There are 3 nested groupings, the coarsest first. Each group lies inside one group of the grouping before and may be the whole of it. The rows also spread widely along 10 directions, which tell nothing about the answers.
Some rows, each with its group in each grouping after it:
[  5  13  12   5   1  -1  15   1   4  -2 -10  -1  -6  -4   0  -5  -5   3
  14   6   0   2   0]  namo Latel zofa
[  4  18 -14 -23  20  42  29  20   0   4 -25  -2   6 -12  -3  14 -15 -10
  -7   8  -5  13  -3]  bes Vugav kif
[ 11   5 -21  -3  35  -5  32  19 -23   7 -17  22   3  -8   3  10 -11 -15
 -18   5 -14 -10  13]  bes Vugav Diz
[-18 -11  35   4 -34 -54 -16 -21  -6 -24  12  14  16  11   1   3  -1  11
   7  -1 -11 -34   0]  Zimi Zus vani
[ 56  19 -13  37  17 -44  41  -9 -11 -16 -27  16 -14  11   1 -31  10  14
   1  -6  -8   5   6]  Zimi Futi keku
[17 11  1  3 -2 -8 15  0  6 -6  1  4  7  2 -5  3 -3 -6 -1 -7 -8 -3  2]  namo Latel bira
[-27  40   5  -2   8  15  51 -15   8  20  -4  11  13   2  30  -5 -21 -36
   4  23  14  -8  -5]  Zimi Zus kikin
[  0  12 -16  34  21 -30  15   0 -21  18   4  27 -12   5  15  -5  -5 -22
  -9   7  -8 -11   2]  bes Vugav maz
[ 32  -3 -12   8  -6   0  33  12  -5 -42 -21   4 -13   7  -6 -18  13  20
   2 -25 -14   4  10]  Zimi Zus rodof
[ 1 -3 -6 -8 21 12  6 15  0 18 -7  9 -4 -1 14 -1  2 -8 15 10  2 15  1]  namo kape Gipav
[-35 -13   8  23  22 -14 -40  10 -12  25   5   6 -20 -20  -7  25 -20  -1
   0  21  -9  -8 -14]  bes Lida sipa
[-27   6 -16  28  -7  -5  11 -12 -12   3 -12   9  -1  39  26 -12  -2  35
  30   2  -9  23  17]  namo Latel zuro
[  8   0  -2  20  -9  -5  -5   2  -4 -21 -17  -7 -11   8 -13   6  -3  39
   5 -13 -18   6  -3]  namo kape Zuge
[ 22  -3  -8 -16  -5 -20  69   6 -12 -18  -1  37  14  18  32 -21  14 -34
  14  -5  -3 -29  34]  namo kape zesar
[ -5   9 -25  38  -2  14  33 -12  -4 -12   2  -5 -13  18  21 -33  -6  22
  24 -11   7   6  14]  namo kape zesar
[  8  32  21 -34   1 -11  44 -16  -6   3 -52  11  24  10  19  -7  -2  11
  27  43   6   8   6]  bes Vugav Diz
[  9  -3 -13 -33   3  30  14   6  16  -3   0  -5  46   5  -4  21 -14   2
 -30 -13 -11   7   2]  Zimi Zus rodof
[-42  -9  12 -25 -54  40   3  13   7 -32  11   1   3  12   4  19   0  -5
   6 -27 -22 -10  -2]  Zimi Zus vani
[ -6  32  23 -28   4 -13  18 -20  12  37 -17  14  38   2  16  23 -21 -26
  -1  48   3  -2 -13]  bes Lida sipa
[ 32 -25  -2 -34  21  -8 -12  -8   1  -6   3 -12  49  -7   4 -12   2  26
   6  17  18   7  17]  bes Vugav maz
[ 12 -56  12 -30 -23 -23 -60   9  -3  -4  19  17  11  18  21  -9  48   7
  39   2   0  13  10]  bes Vugav Diz
[ 46   6 -34  24  -1  -9   4   2   4   1  -4  12   5  28  -2   3  13   8
 -27 -33 -29  25  -5]  Zimi Futi keku
[ 29 -45  -3   0  16 -20 -62 -10   6 -26   8 -33  41  -8 -32   3  -5  76
 -14 -14  -3  10   6]  Zimi Zus kikin
[-15   8   1  15   6  -9  16  -4  -6   2   0  12  -3  -2   9  -2 -13  -9
   2   4  -2 -14   1]  Zimi Futi keku
[ 46 -22  -8 -42  14 -15  35  16  -2 -25  -2  20  46  -1  -4   5   5 -16
 -30 -15 -13 -21  24]  Zimi Zus rodof
[ 33 -21  20 -12  35 -19   2  23  -3  -9  -6   5 -14 -42  -9 -16  10 -23
  15  14  16 -16   3]  Zimi Futi keku
[ 17 -20  -2   6  41  -2 -32   4  13  10  27 -21  23 -41 -33  15 -29   2
 -41  -5   8 -12 -15]  Zimi Zus rodof
[ 13   2 -17   9 -11   1   6  -3   0 -15 -14   2  12  24  -2   4   2  30
 -10 -20 -24  15   3]  Zimi Futi keku
[  7  -9  15  -8   5 -47  -8  -1  -7  13  -3  26  20   6   6  18   0  -7
  -3  16 -11 -19   4]  namo kape Zuge
[ -1  -5  34 -29 -62 -11  -6  -1  11 -26   4  15   6  14   0  16  17 -18
  13  -6 -23 -19  -8]  bes Lida sipa

New rows, each followed by its group in each grouping:
[  0  19 -11 -46  12  38  30 -11   9  14 -13 -10  57   3   8  17 -27   4
 -16  18   4   8   7]  bes Vugav Diz
[ 12   3 -16  34   8 -20   2 -18   1 -11  30 -10  18  -3 -14  -3 -24  14
 -22 -21  -3 -20   8]  namo Latel bira
[ 13   1   3 -19  -3  10  15  17  -5 -11 -17   8  -8  -4   2   0   9  -9
  11   2  -8   1   2]  bes Vugav Diz
[  2 -59  24 -25 -34 -11 -86  16  15  -4  33  -1   3   3  -5  12  34  11
  26 -12  -7   8 -11]  namo kape Gipav
[-28  15  -8  14  18   0  12  -4  -3  26   4  12   8   3  14  12 -23 -16
 -13   9  -3  -1  -8]  Zimi Zus vani
[ 22  -2 -12 -19   2  80  -3  17  33   4  47 -34  -6 -39  -7 -13  -3 -47
  -3 -22  28   7 -19]  bes Vugav Diz
[ -6 -47  17 -25 -19  15 -72  27  18   0  26  -9  -3  -8  -9  18  25   1
  25 -10  -4  17  -8]  namo Latel bira
[ -9 -13  15  10  12 -27  -8   8 -12   7   0  17 -15  -9  10  -2   3  -7
  22  15   4 -14   3]  namo kape Zuge
[ 24  -3 -11  25   1 -13 -12  -1   6   2   8   1  -9  13   5 -15  15  10
  18  -8  -1  20   0]  namo Latel bira
[ 91 -15  12  -6  20 -29 -13  -7  29   1  31 -15  21 -25  -7 -38  23 -19
  10   1  34   6  -3]  namo Latel zofa
[-15  -5  -2  14  25 -12  -8   5 -10   6 -18   3   0  -6  -5  11 -16  26
  -7  10  -9   4  -4]  Zimi Zus rodof
[-38  26   9  16  -1   6  20 -13  -8   7  -1   2 -10  -6  16  -8 -22  -9
  15  22  11 -13  -5]  bes Vugav maz
[ 20  -1 -37  21  -3  -6  15  16 -21 -13 -11  23 -13  30   8  -2  17  10
  -9 -25 -32  14  13]  bes Vugav maz
[ 27 -10 -40  -8  20  11   2 -23  -1   3   6 -15  52  21  15 -18  -6  46
  -4  -2  10  28  22]  bes Vugav Diz
[ -4 -23 -17   6  16 -11 -14   8  -4  17  33  20  15   0  10   9  -3 -25
 -20 -11  -7 -12   6]  Zimi Futi keku
[-11  47  -2  22  13  35   0   4  20  38 -33 -19 -17   2 -11  24 -25  11
  -1  15 -12  49 -36]  namo Latel zuro
[ 26 -30 -32  13  34  -7 -15  16  -3   9  19  12   5   2   9  -9  14  -6
 -10 -15  -2  13  10]  Zimi Zus kikin
[ 37 -26   2  -4   1 -37 -20   5   5  -4  21  13  15   6   2  -6  23 -10
   8  -8  -2  -1  10]  namo Latel bira
[ -5 -21  12   1 -28 -48  -9 -27  -6 -22  16  19  33  31  21 -13  14  18
  13  -5  -5 -20  18]  Zimi Zus kikin
[ -7   4  -7  39 -30  32 -23   3  18  -9  27 -18 -36  -1 -13  -2   1  -1
   0 -38 -10  10 -27]  Zimi Futi keku
[-40  25  -4  14   8  19  -4 -19   3  28 -34  -8   8  22  18   8 -21  43
  17  28  -3  39 -12]  Zimi Futi keku
[-29 -51 -28   9   4  26 -55  14  -1  -1  43  -9   9   5   3   8  -2  21
  -7 -29  -7  14   5]  Zimi Zus vani
[ 29 -22  -7 -13  24  -6 -25  11   3  14  22   3  15 -16  -1   0   8 -20
  -9   4   7   1  -1]  bes Vugav maz
[ 14 -17  11 -19   4  14 -52  25  20  21  -4  -6   0  -6 -10  25  16  -2
   0   2 -10  38 -30]  Zimi Zus vani
[-41  41  -4  32  13   1   5 -44   4  26 -13 -18  32   9  -1  18 -56  43
 -23  22  -2   5 -14]  Zimi Futi keku
[ -5   4 -11  10  12  20   8   7   8  10   2   1  -6  -1   7  -4  -6  -7
  -3  -3   2  12 -10]  Zimi Zus rodof
[  8   0  21  -1 -14 -25   9  -4   1  -6  -1  14  -8   3  11 -13  12  -9
  26   7   2 -12  -1]  namo kape Gipav
[ -6  21 -16   3  -5  15  21 -12  -2   6  -5   3  13  14  13  -1 -12   6
  -2   1  -5   7   1]  bes Vugav Diz
[ -2   0  -2   6   3  14  20   7   6 -12  18   1  -5 -16  -2  -7 -10 -23
 -10 -17   3 -19  -3]  Zimi Zus rodof
[ 26  20 -24  15  -6 -21  45  -3  -3   0  -3  35  10  36  23  -5  14 -25
 -15 -19 -22   1   7]  Zimi Zus kikin
[ -6 -11 -12  13  20  10   8  24  -9  -1  10  12 -20 -17   0   0  -4 -27
  -6 -13  -6 -13   4]  Zimi Futi keku
[ -9  -8 -16  14  25  -5   1  12  -9  24   3  15   1   4  11  11 -10  -6
  -5   6  -8  -1   5]  namo kape zesar
[-19   5 -23   8   8  14   2   4 -10  27   7  16   3  14  20   8  -5 -12
  -3   3  -8  10   1]  bes Vugav Diz
[ 44  35 -16  -8 -26  65  72  36  16 -43 -27  -7 -33   1 -13  -8  13 -19
   1 -45 -23  19   0]  namo Latel zofa
[-21   7  -2  20  -1  -3  -9  -7  -4   4 -23   1  -5  20  11   2  -3  36
  16   8 -11  29  -8]  Zimi Zus vani
[ 10 -16  -4 -12   4 -14  -7  -3   1  13   2  14  20  19  22  -7  13   9
  19  10   3  13  10]  namo kape Gipav
[ -8 -10  -3  -6 -13  10 -15  -6  12   8  20   1  23  11   8   9  -2  -4
  -7  -9  -6   4  -3]  Zimi Futi keku
[-68  32  12 -16 -37  42  25 -19   0   1 -12  -5  14  17  21  14 -28  11
  17  16  -3  -6  -3]  bes Vugav Diz
[-82  24  14   3 -13  26   7  10 -11  13 -41   9 -22  20  18  28 -19  21
  36  27 -21  17  -3]  namo Latel bira
[-25 -26  13 -20   1  -4 -12  16  -9   4  -8  21  -2   5  23   1  15  -5
  32  16  -1   4  11]  Zimi Futi keku
[-18  58   7  11 -19  15  80 -16   1 -31 -18  -6   4  -3 -10   5 -44  -4
 -12  -8 -12 -34   5]  namo Latel bira
[ 43  15  23 -33 -46   2  27   1  23 -32 -13   5  12  14  -3  -2  24 -17
   5 -17 -13   5 -12]  Zimi Zus vani
[-10 -31   7 -48  11   4   9  26  -8  -2 -18  15  24   0  13  17   3  -1
  17  16  -5  -6  25]  namo kape zesar
[  6 -12   3 -44   4  26  35   0   9 -36   9 -12  46 -16   0  -6 -16  -2
  -8  -8  12 -24  24]  Zimi Zus kikin
[ 14   7 -14  10  -3  -4  28  20  -7  -9 -18  29 -22  23  16  -5  24 -16
   5 -17 -23  12   2]  Zimi Zus kikin
[ 25 -23 -10   5   7 -11  -6  10  -2  -3   9  15  -5   6  11 -17  23  -7
  11 -10   0   9   8]  Zimi Futi keku
[  4  13  -8   4 -33   3  17 -26  19   6  41   8  27  25  25 -11  -1 -24
  -3 -19   3  -9  -2]  namo kape Gipav
[ 12  23   2 -13 -11  -4  50 -22   7 -18  -8   7  35  17  16 -13  -6  -3
  -1   0   2 -10  11]  Zimi Zus kikin
[-33  19  -1   2   3  -5  17 -54   7   8   5 -14  64  21  25 -10 -36  41
   1  23  19  -3  11]  Zimi Zus kikin
[-37 -21  13  23  -3   2 -64  -5   9   5  29 -18  -7 -13 -10  11 -13  20
   3  -3   2  -1 -21]  Zimi Zus kikin
